The rows of a group lie close to one hidden flat surface of 13 dimensions, which passes through zero. Surfaces can cross.
(in the rows, 128 means zero)
Known rows, each followed by its group:
[153  92 112 123 104  91 140 138  99 126 124 223 129 156  95 160 187 112
 115 172 171  69 123 159 154]
q235
[153 113 108 132 143 165 168 121 171  95 172  95  94 154  85 105  94 124
 116  85 124  85 119 116  65]
q240
[159 164 106 120  93 120 111 167 110 141 163  65 109 114 123 143  81  79
  91 119  86 137 176 140 153]
q905
[104 121  86 145 107 170 133  82 122 149  65 130 112 153 143 116 160 129
 137 144 114 110  81 105 136]
q779
[118 107 190  81 214  76  93 126  88 152 127 156 144  72 140 155 124 142
 103 218 137 165 156  99 142]
q600
[ 72  61 101 149 169  54 110   9 117 161  60 206 104 155 131 117 142 101
 121 148  73  81 124 154 135]
q905
[140  75 110 117 117 127 128  74 156 110 103 163 144 135 145 151 137 142
 142 109 167  89 174 133 129]
q779
[ 99 119 127 102 103 143 141 131 194 127 149 150 170 178 159 131 147 159
 151  93 109 163 141 158  83]
q905
[118 190 100 110 147 143 123 125 100 131 116  74 159  92 137  96 139 120
 118 138 161  73 132 111 123]
q600
[117 143 132 126 137 158 156 140 200 109 164  94 134 156 184 119 127 103
 122  64 205 215 145 130  58]
q536
[110 143  92  97 103 135 147 127 119 103 161 115 133 142 120 121 148 138
 158 159 100  88 110 144 104]
q600
[109 135 125 150 166 119 102  71 126 170 106 125 120 135 134  95 157 100
  92  91 173 144 145 129 122]
q235
[154 130 117 116 123 137 114 146 121 139 141 124 134 132 132 119 112 161
 144 143 120 147 138 146 132]
q536
[137 136 147 125 170 112 139 155 123 140 118 122 123 109 104 123 108 119
 115 110 107 106 126 129 159]
q600
[158 128 118 137 161 129 165 156  97 128 102 175  81  99 198 137 110 103
 120 196 129 181  62 109 105]
q905
[132 122 132 142 119 115 121 116 137 141 134 158 130 109 142 126 125 134
 156 120 145 161 143 134 137]
q600
[143 113 138 141  93 160 141 145 144 107 126  95 106 139 115 146  97 133
 123 111  88 127 113 105 125]
q779
[138 131 116 105 114 132 143 131 167  92 110 128 153 165 103 128 137 143
 122  91 208  76 140 127 113]
q235
[ 95 111 118 169 101 130  90 117 116 121 122 110 177 143 131 107 161 123
 119 107 135  99 150 143 134]
q235
[ 70 108 167 131  73  59 116  91 186  99  89 132 115 159  97 176  95 116
 151 109 152 147 140  93 153]
q235
[109 134 126 161 154 153 112  80  99 123 110  77 108 142  90  86 151 119
 103  79 128  88 111 134 130]
q235
[137 121 142 114 134 132 111 114 117 131 142 131 150 107 130 135 152 141
 123 139 166 130 156 125 128]
q235
[184 130 116  98 158 127 138 199 142 137  91 146 149 123 159 139  75 127
  88 155 155 106 143 116 120]
q235
[117 133 134  68 114 129 159 122 181 107 135 131 149 133 100 160 129 136
 137 123 135  86 147 107 121]
q240
[103  73 130 124  67 125 136  64 103  79 125 114  81 108 103 192 135 139
 203 186  84 124 116  97 184]
q240
[153 146  95  96  91 140 114 109 128 139  77 150 117 187 145 123 149 150
 108 145 180 139 123 150 110]
q600
[ 94 141 158 132 106 141 166 151 150  96 150 125 154 118 123 142 151 131
 158  81  79 104 106 138 130]
q235
[151 118 110 203 120 135 165 213  95 117 135 135 111 120 147 127 136  72
 140  86  93 141  87 175 187]
q240
[162 101 129 127 100 156 141 165 160 105 142 120 108 130 137 151  74 155
 160 150 126 172 117  97 118]
q600
[136  84 121 142 106 120 158 120 148 103 155 177 107 157  98 147 146 125
 156 119 138 124 117 149 128]
q240
[141 129 129 175 141 138 126 144 127 142 146 131 118 133 120 104 143 106
 114 105 168 155 115 131 119]
q240
[184 127 116 117 123 138 135 156 105 140 148 139 105  86  84 145 109 149
 151 180 129 102 123 103 176]
q905
[ 88 121 147 122 121 114 125 109 122 131 131 145 157 141 135 147 176 110
 113 102  83 108 146 159 136]
q536
[147 130 137 125 139 109 153 159 127 118 118 142  99 138 123 144 120 103
 118 118 158 149 110 134 151]
q240
[124 117 159 121 111 120 121 151 117 145  87 131 104 199 114 171 148  94
  47 119  80 150 122 142 145]
q600
[120 105 119 153  86  92 131 139 133 102 118 134 116 139 113 154 105  95
 134 133 118 102 126 129 155]
q235
[ 97 171 148 113  91 133 120 111  71 121 113 109 143 106 128 151 197 109
  99 146 107  95 118 126 150]
q536
[157 117 103  91 140 144 115  84  98 132  80 144 113 154 124 120 140 178
 126 161 153  96 124 146 131]
q779
[125 152  71 141 110 162 119 104  78 183  96 153 123 109 163  99 163 139
 161 179  76 126  86 137 151]
q779
[104 150 103 109  69 167 144 138 172 114 120  51 132 135 151 158  99 103
 125 135 102 133 134  69 117]
q240
[148 116 119 130 139 124 121  93  94 133  94 144  72 127 130 128 116 134
 131 178 144 151  99 114 136]
q240
[ 99 124  87 125 135 121 169  97 129 134 178 170 123 156 127 108 187 107
 165 106  92 113 113 198 118]
q779
[159 126 113 150 198 137 122 150 127 162  77 135 105 139 114  76  79 150
 112 143 152 128  89 107 127]
q536
[148 155 115 123 115 123 115 131 101 133 144 119 114 118 141 124 119 128
 124 137 117 147 134 151 128]
q536
[ 57 142 149  92 122  95 120 158 123 104 109  62 162 152 146 171 164  72
 106 159 197 162 156 104 167]
q779
[ 95 116 131 173 138  84 107 142 136 131  93 119 163 106 130 120 102  89
 110 138 152  94 140  84 146]
q779
[131  88 130 128  83 123 135 137 141 130 110 157 124 148 125 186 144 102
 114 147 114 121 141 110 162]
q536
[180  70 124 168 161 122 150 181 111 160 185 216 101 117 114 125 127 125
 144 160  83 156 101 153 133]
q905
[151  62 122 149 175 144 151 105 105 104 125 171  76 142 106 116 127 144
 121 169  93  91  64 121  94]
q600
[150 137 105 112 148 124  86 132 140 165 103  97 142 130 153 109  77 151
 124 113 136 151 184 137 143]
q779
[134 115 126 135 146 113 135 100 136 117 143 120  94 110 129 131  96 110
 128 124 145 147 141 116 112]
q240
[111 162 103 134 132 163 116 153 164 162 137 111 183 165 169  80 152 134
 116  91 150 164 139 148  80]
q235
[187 148 140 115 137 118  94 209  99 153 137 107 114 155  76 122  86 144
  84 137 117 143 141 155 163]
q536
[182 136 133 108 137 196 158 124 165 137 112 142 118 132 110 115 118 189
 137  64 115 104 116 131 116]
q779
[124 143 100 102 149 116 141 114 130  97 131  98 103 131 106 110 101 116
 119 145 155  78 116 114  95]
q600
[115 172 108 142 166 158 111 103  69 130  91  89 107 145 100  54 148 150
 107 149 134  83  61 128  99]
q600
[154 138  84  89 110 145 181 115 133  90  91 106  88 104 103 157  93 124
 151 159 121  31 103  82 155]
q905
[110 126 140 105 136  88 104 104 159 160 141 146 147 108 112 134  95 132
 115 144  85 105 169 105 112]
q240
[ 92 148 171 102 123 114 108  81 134 122  88 148 139 150 144 131 165 166
 135 137 175 175 114 127 105]
q905
[169 148  42  67 133 166 157 171 145 146 120  89 155 136 159 123  95 135
 162 107 104  82 178 175 171]
q779
[116 156 162 126 166 128 154 135 113 112 145  88 122  84  99 133 136  99
 106 107 140  97 117  95 130]
q600
[ 93 132 133 128 118 144 145 146 175 116 180  91 169 126 130 131 140 118
 150  88 116 135 152 123 115]
q905
[130 140 137  94 170 150 152 128 125 115 128 114 126 122 117 119 140 146
 126 144 155 108 106 112 113]
q905
[131 128 150 124 112 157 128  92 163 153 114 153 130 107 153 145 143 157
 153 103 137 176 138 106 131]
q779
[115 156  83 136 132 143 165 147 135 149 143 132 121 124 130  99 139 108
 156 124  96 108  90 139 126]
q779
[160 177 147 143 159 118 160 193 139 108 252 108 121  69  56  87 103 134
 174  96 168 126 122 139 120]
q536
[175  78 117 105 122 137 148 181 133 101 165 157 124 169  89 160 129 128
 106 158 127  87 139 139 122]
q235
[ 93 157 143 117 132 108 137 119 139 101 132  79 102 119 138 129  90 105
 120 115  98 148 114 113 105]
q536
[100 116 139 146 163 130 129 132 131 135 156 116 147 122 103 113 148 117
 132 107 114 118 130 125 131]
q905
[ 88 100 142 125 134 131  96  82 142 132 102 121 143 140 154 120 129 165
 151 140 123 169 134 115 109]
q536
[178 189 128 154 108 149  98 183 105 163  71  90 138  92 101 108 101 133
 102 117 195 109 125  83 193]
q905
[130 140  91  94 122 144 172  81  99  94 123 130 106 121 130 136 154 119
 139 131  96  47 109 148 122]
q905
[147  90  86 128 106 121 148  98 111 113  90 149  80 137 105 150 105 106
 125 168  79  53 102 113 146]
q600
[100 180 172  51 138 109  98 138 117 142 107  89 191  69 139 157 115 160
 130 160 105 108 172  94 163]
q240
[144 156  78 114 107 176 228 141 149 130 156 151  95 110 143 150 165  78
 143 116  88  88  85 122 121]
q240
[120 154  87 123  95 108 135 124 118 142 144 145  98 132 152 121 123 112
 161 181 110 167 101 144 117]
q600
[142 171 143 115 126 173 116 152  94 109 159  74 110 131  93  93 125 189
 154 150 125 151  82 128 109]
q536
[129 151 115  91 174 108 119 147  94 164 127 139 160 120 139 118 156 132
 130 131 124 122 156 180 170]
q779
[176 124 162  93 182 106 145 124  92  77 210 112  70 122  68 141 130 125
 107 138 202 141 142 153 105]
q235
[ 98 112 108 163 133 141  93  82 136 156 101 128 174 146 146  96 166 124
 108  90 146 107 158 134 123]
q235
[ 95 148 124 127 147 110 126  78 133 118 143 126 139 114 169 101 131 124
 146  97 124 145 139 164  88]
q536
[125  95 141 172 180 149  98 142 112 124  88  88 117 157  48  72  80 181
 127 142 106  90  77  90 136]
q536
[139 117 133 135 143 113 154 123 156 110 168 129 135  74 106 147 123 102
 152  93 188  99 166 105 155]
q240
[101 147 103 177  57 152  95  89  83 132  90 117 173 125 159 109 184 132
 136  97  88  76 129 162 151]
q905

New rows. What belongs after each?
[145 104 114 132  86 148 132 130 148  75 172 104 154 141 164 152 135 112
 114  85 161 123 181 149  90]
q779
[130 160 119 102  74 133 144 115 123 112 128 121  93 126 116 157 141 118
 139 153 138 125 112 109 134]
q600
[100  82 147 173 128  98  95 103 127 129 139 129 108 118  93 117  95 142
 168 164 101 155 117 103 143]
q536
[124 140 103 124 116 141 106 119 103 196 126 168 161 107 145 118 172 152
 156 166  85 133 130 146 159]
q905
[121 130 118 120 193  69 118 114 123 171 109 162  95 147  95  91  99 124
 121 136 115 131 118 158 143]
q779
[123  72 121 168 168 173 113 143  97 113 145 115 145 127 167 103 131 149
 135 175  89 142 100 119  89]
q905
[120  81 159  92 131 144 147 158 129  95 171 125 150 135 131 180 146 128
 115 165  81 121 140 113 110]
q600
[161 127  73 142 114 160 141 142 159 135 130 144 163 115 181 101 114 143
 162 106 165 120 146 140 108]
q600
[119 185 167 140 163 137 128 179 140 160 135 107 157 135 143 103 159 101
  76  43 163 177 139 152 121]
q600
[117 149 141 126  90 137 185 178 158  93 187 102 117 149 128 172 157  54
  99  68 114 142 135 144 117]
q536
[148 155 119 164 140 164 112 146 140 179 146 115 103 144  96  77 114 124
  79 134 129 148  93  93  78]
q240
[113 133 136  50 102 125 123  96 128  92 114 104 133 175 139 158 117 170
 124 121  51 113 150 180 109]
q536
[151 110 110 129 123 141 140 152 182 110 147 129 156 150  90 115 108 141
 124  86 154  65 149 119 108]
q240
[158 144 128 110 120 116 129 146 106 119 131 125 113 104  88 140 107 135
 130 157 130  93 122 116 156]
q536
[106 124  99 144 129 125 129  74 125 113 110 153 139 161 109  81 172 152
 153  96 150  67 106 175 107]
q235
[128  95 155 103 133 143 145 161 166 123 145 162 175 158 112 154 160 144
 111 106 118  97 146 137 114]
q235
[112  93 132 147 102 108 146 111 176 124 185 164 113 142  92 147 125 109
 144 116 100 129 137 125 108]
q240
[123 116 114 135  92 108 119 119 159 155 141 167 149 109 134 147 126 118
 147 146 130 131 157 106 134]
q240
[144 153 168 129 125  89  79 119  68 119 122  97  76 150 112 134 108 114
  60 134 143 180 132 157 126]
q905
[125  67 122 153 130 152  59 135  91 148  94 137 164 182 148  96 128 200
 132 180  62 146 118 155 122]
q600
[161  91  81 125  53 164 125 156 185 108 146 103 161 146 174 163  93 131
 150 120 169 150 193 111 123]
q536
[133 130 150 117 133  90 112 135 114 144 101 138 139  83 116 156 120 128
 137 158 153 123 149 103 191]
q240
[141  94 119 121 147 152 115 132 140 134  81 127 153 180 117 114 126 158
 101 111 133  86 135 137 123]
q536
[140 132  97 166 160 104 132 200  87 131 131 100 123 134 111  99  91  71
  79 115  49  68 109 161 151]
q779
[109 133 154 113 144 111 136 125 181 150 178 166 177  86 124 126 138 155
 188  86 139 147 171 138 142]
q779
[120 117 157 109 160 119 144 148 138 143 110 160 158 128 104 145 155 126
 112 117 122  94 130 126 154]
q536
[122 141  67  88 101  70 110 139 120 165  94 154 123 166 159 145  97  93
 109 192  81 128 150 162 147]
q600
[123 128 166 167 137 143 103 159 102 135 138 116 144 122 124 111 147 146
 123 137 137 170 104 116 129]
q905
[128 134 139 109 133 125 129 107 145 125 144 121 130 106 107 136 127 129
 136 128 154 118 144 104 130]
q240
[108 129 120 153 146 132 123 142 110 154 176 110 149 116 134 112 153  95
 116 117  69 135 140 155 134]
q905
[ 73 136 152 106 140  66  72  94 132 144  67  91 163 115 175 145  85 102
  85 124  93 135 190 118 141]
q536
[139  93  92 185 116 140 149 121 137 126 139 131 125 100 110 124 125  90
 145  99 123  69 134 113 159]
q240
[146 112 114 148 169 111 119 125 145 125 115 104 115 134 107 103  69 109
  88  94 144  96 146 119 116]
q240
[129  99  91  98 142 117  96  72  81 141 138 149 133 167 120 108 161 168
 153 148  91 105 153 215 140]
q779
[189 173  88 107 143 135 171 126 119 118 127 105  72  56 154 133  75  96
 141 137 186 124 130  96 141]
q235
[131 120 154 104 134 116 136 138 113 132 127 130 106 148 126 165 140 105
 106 120 108 161 140 149 160]
q779
[109 138 103 125  88 159 174 144 153  91 167 103 117 152 129 140 145 106
 153 121 117 125 102 121 109]
q779
[133 116 125 125 162 104 123 180 167 157  86 135 114 183 139 116  48 114
  81 130  76 159 117 126 104]
q235
[110  68 145 104 163  87 140 124 175  71 180 114 155 140  63 139  83 146
 157  91 103  56 175 140 124]
q600
[125 137 139 160 171  88  75  89 124 197 132 154 114  99 134  95 110 103
  83 152 163 185 151 102 104]
q240
[171 138 139 120 128 101 103 138  93 138 181 163 128 138  84 125 168 127
 102 118 191 130 161 182 134]
q536
[125 155 122 140 138  88 191 119 108 128 169 192 123  62 114 145 184  52
 128 103 113  51 120 153 153]
q536
[ 73 123 151 129 148  79  60  67 110 104 106  51 125 144  93 109  92 130
  99 164 157 114 152  94 112]
q600
[126 117 129 120 159 114 105 113 128 116 113 135 136 165 117  99 123 158
 116 123 159 119 128 154  96]
q235
[137 180 158 102 142 140 107 153  88 166  82 125 121 151 120 117 160 147
  85 135 148 168 103 138 145]
q600
[154 158 127 114 105 187 130 178 181 137 105  57 140 110 135 129  53 166
 144 101 121 146 138  69 139]
q779
[168 100  93 112 122 158 115 146 154 149  95 160 199 125 190 131 123 156
 131 113 156 105 188 136 131]
q600
[118 119 116 144 149 119 188 124 174 124 119 149 102 105 161 138 112  70
 136 111 144 131 109  90 109]
q536
[133 124 110 114 144 124 128  85 127 125 149 144  91 138 164 112 106 140
 124 146  85 161 120 158  57]
q240
[152 156 105 109 129 126 113 189 107 172 121 145 124 125 168 110  88 159
 157 202  90 197 101 146 135]
q600
[129 141 118 124 107 143 120 133 151 143 135 113 127 147 146 118 105 130
 109 142 112 161 130 114  82]
q240
[146 132  98 129 110 143  93 153  95 155 126 129 126 171 119 113 150 135
 103 186 139 147 116 137 123]
q235
[119 117 118 131 148 143 153 121 144 119 124 131 143 128 128 115 142 134
 142 118 134  91 112 120 118]
q905
[ 91 130  93 131 102  81  78  81 135 125  92 102 139 178  94  93 103 141
 135 104 129  83 156 159 136]
q600
[135 144 139  40 149 117 120  85 129  85 114  70  95 150  88 144  90 154
 106 155 173 101 152 108 109]
q905
[114 112 108 151 136 133 133 131 116  94 120  77 128 139 164 115  95 108
 125  86  76 107 134 160 125]
q240
[143  69 127 147 115 155 144 104 146 104 141 167 118 161 129 136 152 150
 140 113 133 127 115 141  94]
q600
[115 113 119 129 111 129 108  62 160 175 131 160 111 146  83 117 136 137
 106 167 126 115 129  79  86]
q240
[138 127 132 178 203 153 100 101 105 139 140 104 148 132  77  45 150 147
  90  67 165  60 126 139  91]
q240
[ 86 108 158 184 121  89  94 139  68 119 160 130 176 110 156 138 189  72
  89 124 107 127 154 162 145]
q779
[118 105 149 104 100 145  96  80 137 113 159 131 128 160  77 126 137 205
 153 167  99 125 121 116  83]
q240
[ 97 156 133 142 141 156  95 140 107 158  39  84 181 119 149 108 153 136
 104 139 170 101 113  77 165]
q779
[ 72 123 136 163 136 121 130  80 126 111  96 107 121 139 141 123 154  81
  93 101 129 110 110 111 108]
q536
[124 117  84 142 151 128 171 112 103 101 116 142 141  99 207 128 162  86
 150  76 120  95 137 194 145]
q240
[150 122 144 132 119 130 100 107 102 135 120 127  94 144 130 131 118 140
  96 138 110 168 126 135 117]
q779
[135 121  37 202  69 146 129 133 126 199  83 192 144 120 202 119 163  62
 127 150 106 119 113 116 150]
q240
[145 141 110 146 137 119 107 167 108 100 120 104 179 116 158 106 121 104
  92 105 203  86 164 143 120]
q235
[150 110 114 133 115 159 193 163 153 122 145 162 100 124 113 156 138 110
 153 137 116 120  88 105 142]
q536
[144 115 162 129 132 140 143 118 135 103 165 148 118 145  97 131 149 146
 120  89 121 121 119 159  95]
q779
[118 125 135 129 107 117 131 156 172 138 125 120 108 179  97 141 103 104
  94 129 119 147 119  98 111]
q240
[130 123 125 123 137 141 105 115  92 102  98 117 139 161 179 113 162 160
 138 124 188 175 125 176 117]
q240
